All groups share one centre, and each spreads out both ways along 14 directions, with some noise.
In the rows, zero is written as 128.
Known rows, each followed by its group:
[130 120  80 140 123 134 143 149 137 139 102 105 129  91 108 154 102 154
 122 112 100 147 125  23 177]
Q_194
[ 88 181  70 119 110 105 155 134 123 154 112 155 148 141 118 126 136 140
 124  99 126 104 139  87 158]
Q_965
[117 124 107 130 156 126 138 159 161 158 154  92 102 124 151 143 125 109
 127 176  84 108 124 136 151]
Q_514
[125 129 113 124 108 119 123  61 108 122 106 143 187 106 120 121 133 158
 124 111 185 111  97  84 144]
Q_194
[131 112  95 132 112 101 118 166 163 121 132 133 134 142 130 122 104 139
 120  74 117 109 105 130 103]
Q_194
[217 105  69 113 148 117 166 115  82 179 110 160 136 149 148 114  97 145
 101  95 161 151 171 188 140]
Q_965
[119 183 147 176 170 143 165  89 161 102 109 100 105 153 100 105 142 121
 129 158 152  67  57 114 142]
Q_244
[128 149 158 117 133 119 167 175 132 147 145 114 141 141  79 124 100 154
 139  94  94 129 143 115 108]
Q_244
[105 120 139 132 116 127 131 150 113  96 138 161  98 138 106 152 116 110
 117 163 121 127  98 129 112]
Q_194
[ 79  61  86 114 149 104 102 136 192 157 130 129 147  74 203 139 139  93
 110 122 126  84 102 125 148]
Q_244
[158  97 173 123 135 113 122 117  73 106 137 139 161  88 114 131 127 126
 139 124 173  99  86 199  98]
Q_965
[136  92 130 144  98 147 127 102 110 123 119 161 160 131 113 134 107 134
 128 101 163 142  75 137  99]
Q_244
[108 129 133  56 125 100 105 111  97  97 154 171  67 109 153 156 109 115
 110 204 175 125 137 131 138]
Q_965
[103 106  65 161 144 129 202 184 135 170 116 198 156 144 116 147 111 129
  79 105 108 110 112  84 159]
Q_244
[ 70  81 119 129  72 133  81  95 100 158 167 154 193  94 184 170 170  78
 168 136 154 159 118 196 112]
Q_244
[103 143 144 115 151 123  83 133 126 104 117 153  88 133 169  97 188 102
 115 170 116  95 186 164 132]
Q_244
[ 70  98 137  97 105 129 113 173 105 143 118 168 132  66 125 146 102 120
 151  69 144 138 136  91 120]
Q_194
[112 150 177 115 143 156 153 134  94 111 111 162  63 132  83 110  86 141
 124 152 163  97  80 100 115]
Q_194
[113  89 166  65 149  98 118 122 130 109 121 156 111  79 169 153 159 109
  89 176 136 129 118 149 133]
Q_514
[108 137 136 160 176 126 126  43 173 101 128  94 115 143 106 101 100  93
 134 182 149  65 132  89 139]
Q_965
[147  95  91 100 126  95 155 145 109 163 125 162 136 154 117 142 108 118
  92 168  73 122 137 172 121]
Q_965
[ 98 110 143 116 131 173  95 139 131 144  70 167  84 114 174  80 157 125
 121  93 150 100  98 142 117]
Q_244
[233 132 131 175 129 121 166 154  46 102 134 111 180 127  53 139 106 180
 128 111 125 157 142 140 127]
Q_514
[ 88 116 157 111 114 140 148 137 132 126 156 176 126 125 133 145 109 145
 108 143 179 109  45 116 115]
Q_244
[158 184  99 125 166  91 201 123 187 152 173  73 156 166 127 138 123 166
  99 157 113 107 127  93 172]
Q_244
[126 131 159 135 114  95  75  83 134  83 152  51 165 115  70 121 121 132
 159 190  75  95 147  94 119]
Q_514
[ 99 140 144  86 135 139 123 182 108 174 166 151 109 121 161  90 126 177
 116 157 147  53 121 142 139]
Q_514
[121 162 119 161 103 140 192  87 154 153 146 107 199 168  76 140 103 164
 136 106 138 134  58  74 135]
Q_244
[143 115 141 127 158 157 161 201 127 141 102 149  63 120 133 126 113 138
 102 120 117 119  78 140 127]
Q_514
[113 123 151 125 111 130 122 123 154 135 143 130 146 152 126 121 118 117
 144  86 128 148 138 149  89]
Q_965
[ 68 165 137  78 104 133  90  56 114 134 116 155 141  94 169 105 163 145
 140 117 211 108 137  85 154]
Q_194
[112 110 101  49 109  96 118 132  99 169  98 134 123  70 126 134  86 134
 149  68 134 146 167  97 134]
Q_244
[186  93  23 169 133 128 153 171 118 211 161 101 157 138 137 118  67 169
 123 118 115  78 113 145 161]
Q_514
[128 117  96 100 132 104 119  86 123 128 115 149 129 108 165 128 140 123
 105 148 172  94  97 142 147]
Q_244
[ 48 151  78 116 123 115 142 188 164 149 104 106  74  75 125 173 111  94
 155 105  86 109  77  60 161]
Q_965
[147 142 146  42 122  78  84 126 124 136 147 105 129 119 161  95 145 158
 127 132 123 103 177 174 113]
Q_244
[118 131 131 150 146 166 172 119 198 132 142 149 113 166 158 109 116 170
  80 132 185  93  21  81 143]
Q_244
[ 95  77 130  98 153 158 140 141  90 172 105 176  74  88 117 133  71 117
 113 178 128 111 141  78 155]
Q_194
[ 80 157 146 143 148 122 149 149 141  92 134 168 126 140  87 118 115 131
 111 122 137 102 166  51 134]
Q_244
[ 94 158 110 143 154 117 162 116 154 129 121 157 112 157 119 121 119  89
 125 113 146  97 132 126 128]
Q_514
[ 69  97 153 107 130 162 120 119 120 198 135 126 130  86 159 142 143  85
 162 160 116 137 129 154 136]
Q_514
[115 109 114 109 136 132 169 126 108 183  93 140 155  85 114 140 107 137
 129 100 130 135 111  90 155]
Q_194
[143 186 110 105 134 103 162  91 109 132 133 154 124 148 150 128 137 117
 139  88 214 127 121 193 126]
Q_194
[ 36 123 116  99  87 109 104  83 170 113 107 111 150  57 140 179 142 100
 151 114 139 136  52  45 146]
Q_194
[134 121  89 159 128  75 148 133 170 106 149 104 204 131  95 140 112 150
 112 100 110  85  99  89 131]
Q_194
[ 93 107 132 113 147 115 117 111  90 117 142 180 143  76 137 129 116 115
 124 135 201  73 137 117 143]
Q_965
[ 87 135 104 116 120 105 175 147 147 163 123 135 183  98 130 163 146 124
 129  78 122 134  87 107 144]
Q_194
[133 126  71 121 120  95 141  80 140 173 116 100 181 115 164 157 170  96
 133 128 114 142 107 172 154]
Q_965
[122 123  61 126 106  95 163 177 129 149 121 149 136 138 114 158 107 129
 108 110  93 113  78 131 131]
Q_965
[132 133 105 145 110  86 144 135 107 120 141 131 191 138  79 146 124 123
 134 115  98 119 137 152 111]
Q_965
[ 84 132 114 124 125 100 104  50 157 114 129 127 139 134 138 138 139  58
 151 145 137 122 148 144 120]
Q_514
[156 122  79 119  94 115 158 124 112 161 105 120 168 105 114 153  92 156
 139  50 145 167  89 108 134]
Q_514
[112 143 128 114 132 126 122 159 163 116 110 142  81 140 162 115 150 127
 110 110 130 110  90 146 119]
Q_514
[152  94 129 114 122  97 121 128  82 111 153 164 149 137 103 143 111 122
 105 178 107 132 173 166 113]
Q_965
[ 56  98 179  73  82 128  77 143 110 139 130 175 144  98 145 130 150 108
 145 114 126 137 133 156  83]
Q_514
[ 92 132  73 149 149 106 136 167 159 127 134 124  82 104 142 151  99  85
 142 118 138  69  77 131 141]
Q_965
[135 103 157  92 121 101 141 119 143 137 156 124 177 118 144 145 138 140
 112 133 133 133  94 162 111]
Q_965
[ 75 120 104 213 126 166 124 121 148 129 114 145 178 106 152 140 185  88
 142  94 149 115  90 112 153]
Q_194
[130  79 125 146 155 108 131 134  95 100 128 146 115 100  64 142  48  95
 133 139 131  90 147 111 114]
Q_965
[108 145 108 137 141 131 157 134 128 152 153 153 119 152 153 149 154  99
 114 178 123 124 135 161 151]
Q_514
[155 126 159  67 103 141 103 183  71 150 106 152 109  96 140  93 121 189
 131  61 153 134 130 154 104]
Q_194
[102  97 123 107 117 134  57  99 114 130 124 134 139  77 169 102 132 130
 148 113 173 102 161 111 136]
Q_194
[ 95 123 118 133 139 129 167 105 143 128  99 174 144 136 124 154 145  91
 105 118 122 168 149  94 143]
Q_514
[146 130  68 178 122 137 116 170 146 157 159  91 121 169 122 117  98 126
 151 122  70 127 186 130 132]
Q_514

New rows, each followed by its group:
[ 88 119 139 113 157 132 160 145 129 207 123 128 172 103 140 118 145 104
 145 101 100 122 184 142 141]
Q_194
[110  97 130 169 121 148 114 133 139 115 123 131 183 107 125 132 151 132
 126 104 116 149 146  79 140]
Q_965
[135 148 129 102 124 127 148 176 110 132 115 115 123  80 106 135 106 187
 127  92 135 127 100  57 152]
Q_194
[143 110 148 161 155 151 130 167 110 119 130 146 150  82 147 107 136 161
 128  64 200  89  94 133 131]
Q_965
[139 157 121  59  77  94 173 118 118 165 116 142 181 148 110 140 131 181
 110  89 122 160  75 134 115]
Q_965
[144 118  84 144 150 144 139 143 152 159 125 153 126 136 173  93 107 148
 114  51 189 105 138 125 139]
Q_244
[ 88  82 187 114 138 138 121 168 153 121 151 144 193  65 165 137 182 173
  86 137 133 105  83  82 145]
Q_965
[ 80 164 151 149 119 139  96  90 173  88 139  95 114 141 126 126 152 105
 155 153 126 126 127  90 128]
Q_965
[113 172  82 125 124 125 126 104 116 144  93 116  85 130 111 131 112  96
 161 123 119 135 156 107 148]
Q_965
[100 179 120 138 152  96 178  98 156 106 162 106 121 139  90 152  93 118
 132 170 159  72  70  91 148]
Q_244
[ 99 150 103 117 115 130 142  82 130 144 131 137 113 140 123 131 104 127
 128 169 156  89  73 105 146]
Q_514
[127  87 201 123 132 148 116  78 186 110 157 133 171 157 151  99 147 156
  89 153 155 122  90 123  98]
Q_965
[137  82 108 133 144 118 171 117 115 157 120 181 109 161 111 152  79  54
 119 134 127 131 107 216  90]
Q_194
[132  88 103 180 151 147 110 103 148 123 117 124 111 139 132 118 111  89
 126 160 121  95 119 139 128]
Q_194
[112 128 154 123 152 148 162 102 117 150 113 148  93 138 129 140 137  83
 125 189 128 117  80 181 126]
Q_194
[115 158 149 130 136 135 140 107 160 125  70  93 128 110 112  97 127 137
 154  44 153 103  67 101 114]
Q_514
[145  87 151 129 132  89 144 177 124 100 107 141 189  92  98 142 140 138
 110  68 101 124  94 148  95]
Q_514
[164 120 141 123 134 116 130 188 162  96  96 101 136 111 134 126 163 173
  94  77  85 149  99 100 126]
Q_514
[101 131 128 155 116 125  96 114 164  97 154 123 133 165 121 123 131 110
 129 152 105 126 163 102 118]
Q_244
[145 173 132 120 124 117 126 143 140 134 142  76 148 118 162 124 183 159
 136 117 126 122 111 152 144]
Q_514
[ 82 150 153  99 110 136 106 136 158 144 112  82 115 103 115 111 112 139
 170  86 109 125 125  75 117]
Q_514
[103 156 113 105 124  96 160 117 168 155 144  98 167 131 111 137 121 150
 123 130 102 117 130  71 153]
Q_244
[109  57  74  85  80  94 143 124 124 159  89 163 180  78 102 167  66 145
 109  68 119 148  77  57 129]
Q_194
[125 119 162  71 139 130 107 151 115 152 116 120  97  94 139  90 107 159
 135 119 136  90 129 131 118]
Q_194
[164 139 117 150 125  81 120  94 143  82 151  91 193 131 123 127 151 149
 120 129 148  85  76 156 120]
Q_194
[106  78  64 180 144 123  89  95 168 117 142 153 128 152 152 110 103  80
 114 148 136  79 162 121 133]
Q_194
[123 140  99 175 130 122 112 104 175 106 125  91 135 149 121 121 126 105
 148 105 121 116 131 110 122]
Q_194
[120 119 137 131 126 171 132 156 124 164  94 141 122 119 145 100 142 157
 124  91 131 121  91 123 129]
Q_514
[ 93 156 144 104 104 116 115  93 124 127 131  99 130 115  82 124  87 133
 172 123 138 110 114  88 113]
Q_514
[ 89  77 143 124 147 163 107  99 191 141 110 100  90  84 177 140 122  90
 136 142 129 149 100  85 146]
Q_965
[ 98 156 189 118 149 124 130 120 120 129 133  93 171  70 112 116 152 132
 175  85 161  98 124 121 126]
Q_965
[159 102 117  89 121 104 117 132 168 148 149 100 147 124 141 109  78 174
 122  68 144 126 122 113 111]
Q_244
[171 138 106 164 113 165 174 151 117 140  86 163 118 176 134 124 155 153
  90 122 121 139  32 172 125]
Q_194
[105 190  67 104  84  80 151 118 101 132 113 143 129 154  93 153 121 119
 145 123 113 115 102 142 126]
Q_965
[110 153  85 115 122 100 144 119 133 143 135 118 145  78 211 189 201  89
 147 104 183 147  66 193 159]
Q_194
[ 76 135 170 104  91 126  89 102 111 129 138 119 156 111 110 114 138 133
 161 144 129  93 102 130 104]
Q_514
[133 111 145 126 167 126 160 136  83 122 143 193 150  92 159 152 154 109
 109 130 194 143 163 156 151]
Q_244
[170  75 134 113 150 124 113 121 123 126  68 135 125  79 159 102 128 128
 120  52 174 119  90 170 108]
Q_514
[136 164  81 105 140  91 172  76 159 145 145 137 208 139 158 120 157 189
  75 125 180  97 119  75 182]
Q_965
[101 135 125 157 110 132 112  79 123 113 128 141 150 156 112 126 145  92
 142 155 124 119 128 147 112]
Q_514
[126  95 167  64 103  95  64 121  92  86 140 134  99  86 120 126  86 133
 143 140 155 108 121 148  85]
Q_194
[ 74 135   4 178  99 150  80 137 139 202 122 143 106 151 197 106 134  62
 184  79 137  89 160 190 139]
Q_244
[ 99 112 146  62 133  88 130 150 133 135 166 148  82 118 129 153  72  94
 132 144 136 118 129 161  98]
Q_965
[146 151 204 127 158 150 109 106 139 126 140  55  80 118 159 106 163 102
 175 159 150  94  60 238 100]
Q_244
[123 138 177  94 123 136 138  99 173 108 129 108 127 127 143 126 148 176
  98 159 144 128  45  81 133]
Q_965
[ 74 167 104 121 104 121 131 122 123 155 122 161 154 140 124 106 145 140
 133 115 142  72 104 124 133]
Q_244
[124 136  92 165 132 150 166 162 161 171 163 156 137 173 152 105 101 155
 117  82 171  87  87 143 125]
Q_244
[123 111 123  80 165 126 144 101 113 182 107 136 100  99 136 116  88 101
 139 122 148 129 178 129 145]
Q_965
[152  72 136 162 154 124 116 147 158  99 134 136 139 129 129 109 103 124
 110  94 142  99 115 141 101]
Q_244
[108  76 125 137  89 126 121 115 122 116 102 160 199 110  92 134 123 152
 104 117 112 114  59  84 115]
Q_194
[124 136 119 142 117 147 106 129 126 129 126 137 104 155 126  94 119 147
 123 151 132  78  96 134 120]
Q_514
[129 171 107 121 125 126 111 119 183 130 129  60  90 137 171 128 158 131
 140 140 106 132 116 114 151]
Q_514
[ 85  98 142  71 125  79 114  88 101  96 141 127 165  10 132 197 134 119
 129 170 171 122  88  69 167]
Q_965
[126 136 165  73 127 130 119 142  98 126 122 147  77 118 119 112 108 160
 116 159 138 110 112 118 124]
Q_194
[111 103  75 114 131 122 152 123 165 171 113 152 129 151 146 127 117 132
  79 158  90 110 112  97 152]
Q_194
[104  52 175  90 156 102 124 144 111 120 129 148 135  68  98 152  96  98
 112 166  95 120 154 117 115]
Q_514
[ 49 130  99  99 128  94 168 197 166 173 146 186 133 136 124 130  85 116
 116  67 126  69 107 119 109]
Q_514
